There are 10 hidden switches. A switch that is on adds its own fixed numbers to the row, and there is some noise. The rows also spread widely along 16 directions, which tell nothing about the answers.
Known rows, each followed by its switches (1 for on, 0 for off):
[ 16   1 -35 -27  -6  -2 -12  39  25   6  19   6  -3 -33 -31 -40  13 -14
  -9 -28  32 -11 -37 -36 -29  15   1 -26 -36 -32] -> 0 1 1 1 0 1 0 1 1 1
[-24  17  -6  23 -12 -21 -33  -3 -17  -8  15  22 -11   4  34   1 -11  19
  -8  -2  -7   2  -1  20 -20  28 -24  -6  20 -31] -> 1 0 0 0 0 0 0 1 0 0
[ -1  10 -18  34  12  -5   0  26  31  20  27  11   6   9 -14  13  -5  -9
   7  20  21 -29 -16 -16 -14  -6 -10  -9 -20   7] -> 0 1 0 0 0 1 0 0 1 1
[ 13  12 -26  10 -16  14 -10  -7 -12  52 -21  37  16  -3  -4   3  12   7
  20 -13   3 -10 -21  -1  13  24  11  41 -43  24] -> 1 1 1 1 1 0 1 1 0 0
[-31 -11   9  21 -13   1   9 -37   4  19  -1   5  -7  23  46  12  -6   3
  18   2   6  17  15   2  58   7 -18  13  -5   4] -> 0 1 0 0 0 1 1 0 0 0
[-13   6  -2  14 -33 -17  -7  21  -2   5 -10   8 -31  -1   8 -23 -17  17
  68  -6   0 -27   0  24  17 -36  17  25  19  -1] -> 0 1 0 1 0 0 1 1 1 1
[  1   3 -20  31 -14  -4  16 -36  12  10  15  11 -10  12  -5 -23  -9 -29
  28  -4   8  -9   1   8  13  41 -21   5 -29   4] -> 0 1 0 0 0 1 0 0 1 0
[-14  15 -33  37  -1   0  23 -24   1  25  15   8 -30   0   3 -12  16 -20
  -1  25  17  44   2 -33  10   8 -34 -23  -3  24] -> 0 0 0 0 1 1 0 1 1 1
[-38  32   1  17 -33  34  26 -10 -66 -28  31  29  20  17  14  29   5  57
  24  15 -28  32  16  29  45   3   4  27  40  17] -> 0 1 0 0 1 1 1 0 1 1
[-32  15   9  17  -9  10   6  28   4  -6  32   5 -12  11  21  10 -20  40
  30  17  12  -2   1  15 -20   4 -13 -15  20 -12] -> 0 1 0 1 1 0 0 1 1 1
[-11  13  12  20 -11  18 -18  13  -6  46 -26 -15   1  22  21  29  11  26
  20   2  12  -6 -11 -17  -1 -24   5  20 -11  -5] -> 0 0 0 0 0 1 0 0 0 0
[-22  -5 -11  15  -5   9  49 -16  -2 -20  12   1   4  19 -25  -3 -11  -2
  28  -1   8  -7  21  30  28  27  -5   6  10  -8] -> 1 1 0 0 0 1 1 1 1 1
[  7  10 -16  -7 -13  20  19 -17  11   1  -1  27  -6  -7 -20 -26 -11  13
  22   2   6  -5 -11   2 -11  36 -17  12 -38  16] -> 1 0 0 0 0 1 0 0 1 1
[-18  -3  -9 -20  -2  27  36  16   5  -4  21 -14  23 -10 -32   9  14   2
 -16 -13  30  10  -4 -13  11  25  12 -13   4 -26] -> 1 0 1 0 1 0 0 1 0 1
[ 10  17 -22  21   8 -34  -9 -27 -35  21   1   8 -28  -8   3 -34   6 -14
 -21   1   1  37 -10 -17 -26  50 -34 -43  15 -32] -> 1 1 0 1 0 0 1 1 1 1
[  3 -21  16 -30   3  21  21 -15  21 -18   0 -17  17  -7  -9  44   4 -11
  -6  17   1 -36  19   9 -11 -19  -3   6   2   2] -> 1 0 0 0 1 0 0 0 0 0
[-14   6 -19   8 -14 -13 -10  -5  19  -8  35  13 -15 -16  25   8   8 -33
  -5   5   7  13   3  -4  13  -4  -5 -24  18  -4] -> 1 1 0 1 0 0 0 1 0 0
[-46  -9  -9   6  16   2  13   8 -11 -19  -2   9 -13  -5  33  17  18  27
 -34 -12 -18  30  22  19  16  22 -13 -21  43  -5] -> 0 0 0 0 0 0 1 1 1 1
[ 17  -7  33 -12  19  -7  10 -19  20   8   6  -4  -7  22  10  21 -18  -7
   2  25  -1  -2   7   4   3  17  -2  -5   9   8] -> 1 1 0 0 0 0 0 0 1 0
[ 18  13 -13   1 -20   1  12   1   0  12   4  16   2  14 -30 -15  -8 -12
  38  10  14   0  -7 -11   3  -6  -2  21 -23  10] -> 0 1 1 0 0 0 1 1 0 1
[ -7 -23 -22  39  10   1  22 -26  -6 -11  -2  -3  11  69 -24 -20 -25   8
  46  -4 -12   6  16  22  44  -9 -20   9 -25  -7] -> 0 1 0 1 0 1 1 1 1 1
[-37   4 -16  -2  10 -26  27   0 -34   1 -12  36 -12 -15 -10 -17  -5  24
 -32   6  22   5  -4 -16  12  27  -6   9  38  -3] -> 1 1 0 1 0 1 0 1 0 0
[ -4   0  -3 -11 -17  -4  25 -16 -25 -13   3   1   7  21 -28  -6   3  -6
  13  13  19   6   6 -17  20  -7 -10  19   2 -15] -> 0 0 1 1 0 1 0 1 1 1
[ 14  -4  -6 -17  -7 -35 -20 -38 -31   9 -17   5 -25  -9  28 -15  20 -21
 -23  -6  -1  11   1 -17  -3  24 -24   0   9 -22] -> 0 1 1 1 1 1 0 1 1 0
[  6  -2 -27  14   0  14   2 -13  39  25   7  36  -1 -34  -9   3   5  -5
  12  10   0 -31 -18  -2  -2   9   1  -2 -32  39] -> 1 0 0 1 0 1 0 0 1 0
[ -6 -25  -2 -23  19  19   6  13  15 -15   0  -3  14  24 -12   5  -9  28
  -1  -8   8 -16  -2  -3 -13  -8 -16  -5 -26 -18] -> 0 1 0 1 0 1 0 1 1 0
[  7  -2   6  -7  -3  -5 -11 -18  19 -17 -24   2 -33  -7  22 -18 -20  22
  35 -21 -34 -28  11  58 -32  34  -4  -3  10 -14] -> 1 1 0 0 0 1 0 1 0 1
[  6   0  -4  14 -19 -15  19  -2  34  40   6 -20 -20   5 -13 -16   0 -58
  34  16  54  -8  -9 -43  21 -15  -3   0 -23  -4] -> 0 0 0 1 0 0 0 0 1 1
[-20   4  -4   7   1  17  28  -7 -19  -8  11   6  12  35 -17 -14 -13  21
   8  -7   1  47  -1  -3  39  26   5  -4   3  -3] -> 0 0 0 1 0 0 0 0 0 0
[-45 -20   5   8  24   4  -1  11   1  12 -19  18  11  17  35  25  -7  57
 -14 -14  -2  -4   3  19  38  19   8  16   9 -10] -> 1 0 0 1 1 1 0 1 0 1
[ 23 -20   2  -5  -1   0  20 -38   0  24 -14 -30   4  21 -18  -1   8 -34
  19  -6   6  -2   2 -12  53  -8  21   9 -12  -7] -> 1 1 0 1 1 1 0 0 1 0

New rows. What belongs after each?
[  7   5  -2 -11   0 -15 -10 -18 -12  19 -52  33 -45 -23  25 -18  11  32
   9   0 -28   7  -2   8 -10  13   0  16  16  34] -> 0 0 1 1 0 1 0 1 1 1
[-27 -19   4   4 -28  19  20 -31 -23  24 -34   6   7   2  11  15   9  29
  40  -8  -5  -8  16  17  63 -27  18  51   6  21] -> 0 0 1 1 1 0 1 1 0 0
[ 11  11  -7  -3 -15 -20  -9 -16  -6  15   6   4 -22 -11  21  -1  11 -34
  -9   9   9   2  -3 -16  -3   8 -12   3   4   0] -> 1 1 0 0 1 0 0 0 1 0
[  2 -10 -23  12  22 -11  26 -18   6   6   4   2 -10  19 -15 -14  -3 -22
  -6  10   9  18   6  -9  13  18 -19 -15  -6   5] -> 1 1 0 1 1 0 0 1 1 1
[ 11  17  17 -15 -26  -2   5 -11  -4  14 -10 -32  -9  -6  19  36  27 -49
   2  17  33 -31  12 -21 -33   0 -20  17   0 -30] -> 0 1 0 0 1 1 0 0 0 1
[ -7 -32  -1  -6   1  18   5  -5  41 -19  30   6   5  39  11   9 -25  10
  37  16   0   0  10   4  36 -50 -15   4 -31  20] -> 0 1 0 1 1 0 0 1 1 0
[  1 -10  -6 -13 -11 -33   0 -12  15 -11   0  -9 -28   6  17 -31  -3 -38
   9 -18  12  18  10  -6  25  15 -12 -10   2 -30] -> 0 1 1 0 0 1 1 1 0 1
[-34  -8  -3  14  -9 -12   2  18  21 -14  32   8   4  18  19  10 -10   0
  15   5  23 -19   6   6  24  -6 -12   3   2 -21] -> 0 1 1 1 0 1 0 1 1 1
[-22  31  21 -27 -27 -16  17  -9 -27  -7  -4  40 -27   0  40   2 -14  10
   2  14  26  11   9   5   1  58 -14  44  23   0] -> 1 1 0 0 1 1 0 1 0 0
[  2 -12  -7  34  22   4 -12 -13  -3  55 -21 -11  21  33   6  40  20   2
 -14   6   3 -12  -7 -18  27 -15   3  18 -23   4] -> 1 0 0 0 1 1 0 0 1 0
[-19 -16   3 -13 -12   1 -19 -11 -14  -5 -13   7 -11  12  37  -3  -5  33
   3   1  -8  13   2 -11  18 -41 -20  10  -1  -3] -> 0 1 0 1 0 0 0 0 0 0
[ 19  13 -12  -8   1 -26 -23 -45 -18  -2   4  33 -28 -37  32  10  23 -19
 -24   7 -46  32   3   9  11  14  13 -20  51  23] -> 1 1 0 1 0 0 0 1 0 0
[ -8   9  28  -5  -7 -16  29   6 -16  33   5  -5  12  18 -18   6 -13  -9
  11  23  51   3 -14 -44  39   5  17  24  11 -18] -> 0 0 0 1 1 0 0 0 0 1
[ 16  -9   2  12  10 -20 -32  -2   3  31  28  -1   5  20  -6  -8 -16  21
  -2  24  11  19 -29 -41   9 -31 -14 -25 -12 -21] -> 1 0 1 0 1 0 0 1 1 1
[-14 -22 -17   9  -8  -7  15 -28 -15  36  -1   0   9 -20 -16  -3  22   0
 -16  -7  17  -6  -8 -26  49 -10   4   6   4 -12] -> 1 1 1 0 0 0 0 1 1 1
[  2   6 -19   6 -43  19   3 -31  -7 -13  15  20  13  16 -13  13   1 -14
  39  17   0 -10   8  -2  13 -41 -18  40 -30  17] -> 0 0 0 0 0 0 0 1 0 0
[-17  27 -26  33 -29 -11  -1 -24   0  -2  43  24  -2 -10  25   2   3 -39
   2  -3  11  -1   1  12  16  58 -14  -1  -1 -11] -> 1 1 0 0 1 1 0 0 0 0
[ 25  11   6 -16  -8   0  -8  -6  14  20  -3   5 -20 -12  17  -1   8 -13
  18 -11  -2   7  -8   0  -4  30   7  -6  -8  -4] -> 0 1 0 0 0 1 1 1 1 1
[  8   3  14 -34 -23  24  15 -16  -4  37 -14  -1   8 -15   0  20  24 -16
  -1  -9  36  -5 -11 -22   9  31  12  23 -21 -13] -> 1 0 0 1 0 0 0 1 1 0
[ 19  26   3 -18 -14  12   3  22   7   3 -18 -12 -40  44  21  -5   7 -23
  39   3  11  49   9 -13  -9 -10  -3   6 -12  14] -> 0 1 0 1 0 1 1 1 1 0
[ 12  -3 -14 -17 -11  15   8 -18  -6 -13  29  11  22 -23 -28  13  20  -7
   2 -13 -16  -5  -6  12  30   9  36 -10  18  -4] -> 1 1 1 1 0 1 0 1 1 0
[ -4  -1 -19  11  -3  -5 -35  12  21  20   4 -14 -26 -14  49  -1  21 -14
  -9   1   0  22  -4 -23 -21 -25 -30 -42  -9  -9] -> 0 1 1 1 1 0 1 0 0 1
[  6  -9   8 -20   4 -10  10  -3  21 -26  21  18   2  11  16  16  -4 -26
   3   1 -12   0  11  16  43  13  18   9  10  12] -> 0 1 0 1 0 0 0 0 1 1
[-16   3  -4 -10  -4   1   9  -1  -7   2  -9   6  -6  -5  30  34  36 -28
 -24 -14   1  12  16   6  20  28  10  12  22   1] -> 0 0 0 1 0 0 0 1 1 0
[-34 -18 -12   1   9  38   9 -20   1  -4   2  14  14 -11   7  24   9  49
 -15   7  -6   2   3  -3  -9  -9 -31 -17  -8   3] -> 0 0 0 1 0 1 0 1 0 0
[-15  37  -2   8 -28   4 -16  11 -35  10  10  49  -3   5  30  19   7  31
   7   0 -10  23 -11   8  17  21  15  38  16  20] -> 0 0 0 0 0 0 0 1 1 0
[-12  -8  12 -21  12  19  29   4   8   4 -13   1 -13  -4   1  23  15  15
  -7  18   4  19  12  -8   0  -7   4  -6  25  29] -> 0 0 1 1 0 0 0 1 1 0
[ -9 -27  14  -8  -5   9  26 -41  -6  19  -1   0   8 -28  -7   5  -1  19
  12   7  -2 -16   0   1  42  -7   6  -6  16  -3] -> 1 1 0 1 0 0 1 0 1 1
[ 19  17 -21 -16 -24  31  -4   1 -10 -25  30  12  24   9 -22   9  12   1
  11  -1 -11   6 -11  -5   4 -14   2   7 -24  -3] -> 1 1 0 0 0 1 0 0 1 1
[-11 -37   4 -26  -6 -15  -1 -27  -7  -1 -21 -37 -29 -15   7 -37   3  13
 -13  -6  17   0   6 -27 -19 -23 -50 -23  -1 -47] -> 0 0 1 0 1 0 0 1 1 1
[ -5 -15   9 -19 -22  14   3 -22  15 -14  10 -21 -22 -14  20  -4  -5   1
  28   3  10 -22  11  10 -35  -9 -34 -18  -7 -25] -> 0 1 0 1 1 0 0 1 1 0
[-11  39 -12  21 -38   1 -29   8 -44  17   2  34   1  20  35  23  14  17
   9   8   6  -7  -7  -2 -23   8 -30  48 -18  -9] -> 0 1 0 0 0 0 0 1 1 1
[  2   7  -8  -6  -6  36  16  -7   9  14  27   9  25 -11  -7  26  20 -12
  -3 -14  17  -7  -9   4 -11  56   1 -10 -25 -11] -> 0 1 0 1 0 0 0 1 1 0
[-15  27 -17  20 -10 -11 -17   8 -51  20   3  37  11  12  12  11  12  20
 -18  -9  -1  11 -17   1   9  35   6  23  12 -12] -> 1 1 0 1 0 0 0 1 1 0
[-37  -3   0   4 -56 -19  19 -47  -8  -4 -21  -3 -49 -40  29 -49 -10 -19
  41  -8  38 -41  19  13 -22  36 -56  13  -5 -35] -> 0 0 0 1 0 1 1 0 1 0
[ -9  -8   6   6  22  -9 -11   3   4  12  -3  13 -10  14  38  32  10  14
 -15  12 -15  13   6   0  15  -8  -3  -6  19  11] -> 0 1 0 1 0 0 0 1 1 1
[-25 -11 -12  -4  -5   2   1  17  16  -1  -1 -18 -25  -7  23 -21  14  -8
 -13 -35  10  24   0  -7  20  14   2 -21   6 -19] -> 0 0 0 0 0 0 0 0 1 0
[  2  42   4  -8   2  -2  -5  29   1  12 -10  35 -20  35  29  11  -5   4
   3  15  16  31  -5  -3 -27  52  -6  19  -7  19] -> 1 1 1 1 0 1 0 1 0 0
[-18 -12   2  24 -22   4   2 -27  17  45  12  20 -14 -10   8 -26 -20  39
  41  11  18   2 -19 -16  31  -6 -17   3 -24  11] -> 0 0 1 0 0 0 0 1 1 1
[-36 -21  20 -13  33  15  32  17  32  -9 -22  18   5  27  20  32 -15  29
  -5   4   3  -8  18  19  28  22   8  21   6  27] -> 0 0 0 1 0 1 0 0 0 0
[ -4 -30  32 -53  -4 -29   2 -30  12 -18 -31   4 -55  -9  39 -39 -40  22
  24  10   2   3  18   7  -2 -12 -28   1  17  -6] -> 1 1 0 1 1 0 1 1 0 0
[  3  11 -18   8 -10 -25 -21  22  -5  -1  26  22  -1  14   1  -9  -9  -7
   3   4  11  -1 -10  -6  -1  -1  -8   7  -4  -8] -> 1 1 1 0 1 0 1 1 1 0
[-24 -14  25 -30 -22  -4  26 -25 -13 -21 -15  21  14  -7  16  19 -10  13
  15 -21   3 -46  20  42  38  45   9  53  14 -26] -> 0 1 0 0 0 1 1 1 0 1
[ -4 -32  -7  10  43 -15 -14   2  25 -10  21  16  28  21 -15  -7 -29  21
 -31  -2   2 -27 -11   1 -24  36 -42 -29 -36 -29] -> 0 0 1 0 0 1 1 0 1 0
[ 10   4  16  15   6 -20  -8 -37  -9  16  -1  22 -11   6  10 -20 -34  27
  18   4 -12 -15  -8  25 -16  61 -22  -6  -4 -15] -> 1 1 0 0 0 1 1 0 1 0
[ -3  20  -6   7  14  -8  30  26  -4  13 -17 -17 -33   4 -14 -12  15 -13
  -2 -12   7  19   3  -1  -1  32  26 -13  38   7] -> 0 1 0 0 0 1 0 0 1 0
[ -5 -10   6   6   6   1  -7 -19 -30  36 -11   2  13  21   9  32  21  22
 -22  16   2  26  -6 -39  37 -34  -7  14   2  -1] -> 0 0 0 0 0 0 0 1 1 1
[-20  27  -4   9 -13 -24 -18  16 -19  19   5   7 -26  32  66  14  18 -33
 -22  -4  25  48   5 -17  20  37 -10  11  13 -18] -> 1 1 0 1 1 0 0 1 1 0
[-10 -24  -4 -41  20   6  11   9  -5   5 -11  21   7 -22   5   7  18  17
 -41 -25   2  12  -7 -15  25  22  11  -3   4  -3] -> 0 1 0 1 0 0 1 1 1 0
[ -2  11  -1   5 -15  -8   9 -27   6   5 -17  10 -25  26  24 -13 -13 -21
  19   6  14   3  11   5   0  35 -28  26 -22   4] -> 1 1 0 0 0 1 0 0 0 0
[ 15 -15  19   3  -6   8   8 -52   1  31  -5  -6   1  13   6  23   3   0
  21  25  -5  -5   3 -17  35 -29  -5  13  -9  21] -> 0 1 0 0 0 1 0 0 1 0
[ -3 -30 -28  13  12  -5 -10 -28  -6  12  -9 -14  -5  18  -7 -22   8   2
 -10 -19  -9  29  -4 -16  32 -19 -11 -24 -11 -19] -> 1 0 0 1 0 0 0 1 1 0
[  2 -10 -50  27  26 -14  -2  -5   2  -7  17  19  12  24 -13 -18   5 -25
 -17 -27 -20  35  -3   4  36  29  -3 -26 -14  -8] -> 0 1 0 1 0 0 1 1 0 1
[ 12   2 -15 -28 -27  20  -5 -30 -20 -19  12  -3  26 -26   7  48  52 -37
 -30 -17  -6 -24  10   6  -4  16  -5  11  -3 -35] -> 1 1 0 0 0 1 0 1 1 1
[ 15  23 -19  19 -16  24 -28 -37 -53  37 -23   6   9   2   2   3  34  30
   4 -23 -30  33 -18  -1 -11  29   3  -3 -11 -13] -> 0 0 1 1 0 1 0 1 0 0
[ -4  14 -39  26   7   5 -18   9  15  22  19  25  -3 -11   6   3   9   1
 -13  11   6   8 -19 -17 -31   5 -27 -29 -23   4] -> 1 1 0 1 0 0 0 1 0 1
[ 15 -20 -18 -15   3  -2  -9  -6 -17  -7 -14  -8  20  24 -32 -18   8   0
  -8 -29  -8  -2 -11 -16  28 -16   9  15 -24 -23] -> 0 0 0 0 0 1 0 0 1 0
[ 18 -10  -4 -14  13 -12 -16   7  -5   9 -54 -18 -36  25  -1 -33  -1  17
  11 -18 -14  14  -1   6 -29  -3  -3  -4   0  -9] -> 1 0 1 1 0 0 0 1 1 0
[-11 -16 -46 -12 -14  14  14  -2   8 -41  15  -7   5 -22 -23 -26  26 -28
 -10 -59 -11   0   8  25  14  35   3 -17  -9 -34] -> 0 0 0 0 0 0 0 1 1 1
[  5 -10  -9   0  -1 -13 -11 -20  16 -15  10   5  -5   4  18  21  14 -28
  -5   4 -13  -9  13   5  12  -9 -12   0   1  -3] -> 0 0 0 0 0 1 0 1 1 1
[ 34  21  -7   1  11   6  -8 -17  -9  21 -18  41  22  33   8  49  22 -14
  -8  13 -21  -1   1   5   0  35   1  47 -30  38] -> 0 1 1 0 0 1 0 1 0 1
[-13  -2 -10   0 -37 -31  -8  -9  16   1  -2  17 -33 -22  38 -12   5 -40
  25 -27   6 -32   9  26  34  18  12  35  10  -2] -> 0 1 0 0 0 0 0 1 1 0
[-15 -17   0  -4   9  -4  10  -4  -5  -7 -20 -14  -9  -9 -10  14  10  12
  -3   3  -4 -23  12   9   0 -27   9  -6  38 -12] -> 1 0 0 1 0 1 0 1 1 0
[-19  -3 -15  20  -1  13   8   1   8   9   5  -9   7   4  -5  13  11  -1
   7  -6   8   1   2   1   5  -1  -2 -15   0 -17] -> 0 0 0 1 0 0 0 1 0 1
[ 23 -20  -6 -17  17   0  -6 -18  20  17  -8 -17 -14 -27  -9   2  23 -17
 -20 -11  -9   2  -6 -15 -16  -1   2 -36   3  -5] -> 0 0 0 0 0 0 0 1 1 0
[-27  -3 -12   5   4   4  42  -6   8 -22 -17  10 -24   2 -10 -23 -16  14
  19  -2  -3  -4  19  26   2  27  -9  10  13  23] -> 0 0 0 0 1 1 0 0 0 0
[ -8  -1  -3 -17 -36 -17  10 -18 -27  -1 -28  -4 -24 -15  -9 -24   4  -8
  19  -2  20 -21   4  -5  -3 -10 -10  29  12 -27] -> 1 0 0 1 0 0 0 1 1 1
[ 22  -9 -14 -35 -12 -10   7  -7 -29  -6 -56 -19 -59   0 -19 -73  -1  26
  34 -17 -22  35   1  -3  -4 -36   7   1  19   4] -> 1 1 1 1 1 0 0 1 1 1
[  7  -9   3  14  -1   3  -3 -14  20  24  20 -16 -15  -3  -5  -3  -9  12
  34  17  -2   3 -10  -7  11 -38   7 -36  12  -5] -> 1 1 0 1 0 0 0 1 1 1
[-11  15 -12  -9 -37   2  -9   5 -28  -4  10   6   4   3  16  -1  22  -8
   0 -44  -1  15  -2  19  37  40  26  23  14 -30] -> 1 1 1 0 0 0 0 1 1 0
[  0  10  -5   7 -26  -1  27 -16 -26   0  18  -3  14  -5 -43   4   1 -15
  33   6  17 -26   0   6  18  -3  19   7  22 -22] -> 1 1 0 1 0 1 1 1 1 0
[-12 -17  25  -2  -5  -1  12 -21   4  -9  17 -32  -8  -5   3   3  -7   5
  15  -4 -11  10  12  18  34  -4  16 -35  46 -27] -> 1 0 0 0 0 0 1 0 1 0
[-23 -14  -6   9  -7 -24   6  15  14   4   6   3 -19  -8   0 -24 -21   3
  24 -10  26 -42  -3  11   0   7  -4   7   4 -21] -> 0 1 0 1 1 0 0 1 1 0
[ 11   9 -20  -2  -4   2 -10  14   6  17 -14  18 -11 -18 -14 -11   3  11
  18  -4  -6   1 -17  -4 -11 -14  14  -4  -3   9] -> 1 0 0 1 0 0 1 1 0 1
[-12  -9  17 -20  -7 -19  -9 -25 -10  15   2  16 -19  -2  48  13   5  -3
 -20  15  16  18   2 -28  18   1 -25   5   9  -7] -> 0 1 0 1 0 0 0 1 1 0
[ 26 -16 -11 -21  19   1   1  -8  24 -36  -2   7 -17   8 -21 -30 -17  12
  13  14 -33   9   4   7 -31 -18 -21 -29 -10  22] -> 0 0 1 1 0 0 0 0 1 1
[-25   2 -21   5 -24  -9  -5  15  17   5   6   5 -24  21  37  -8   6 -30
  14  -6  28  35   4 -25  47 -27  -4  17 -13   6] -> 0 0 0 1 1 0 0 1 0 0
[  0  -4   4  -2   4 -16  -8  -4  23   9  10  -1 -25  -8  13 -15 -13   4
  16   5   5   8 -10 -11   3  -6  -1 -30  12 -16] -> 0 1 0 1 0 1 0 1 0 1
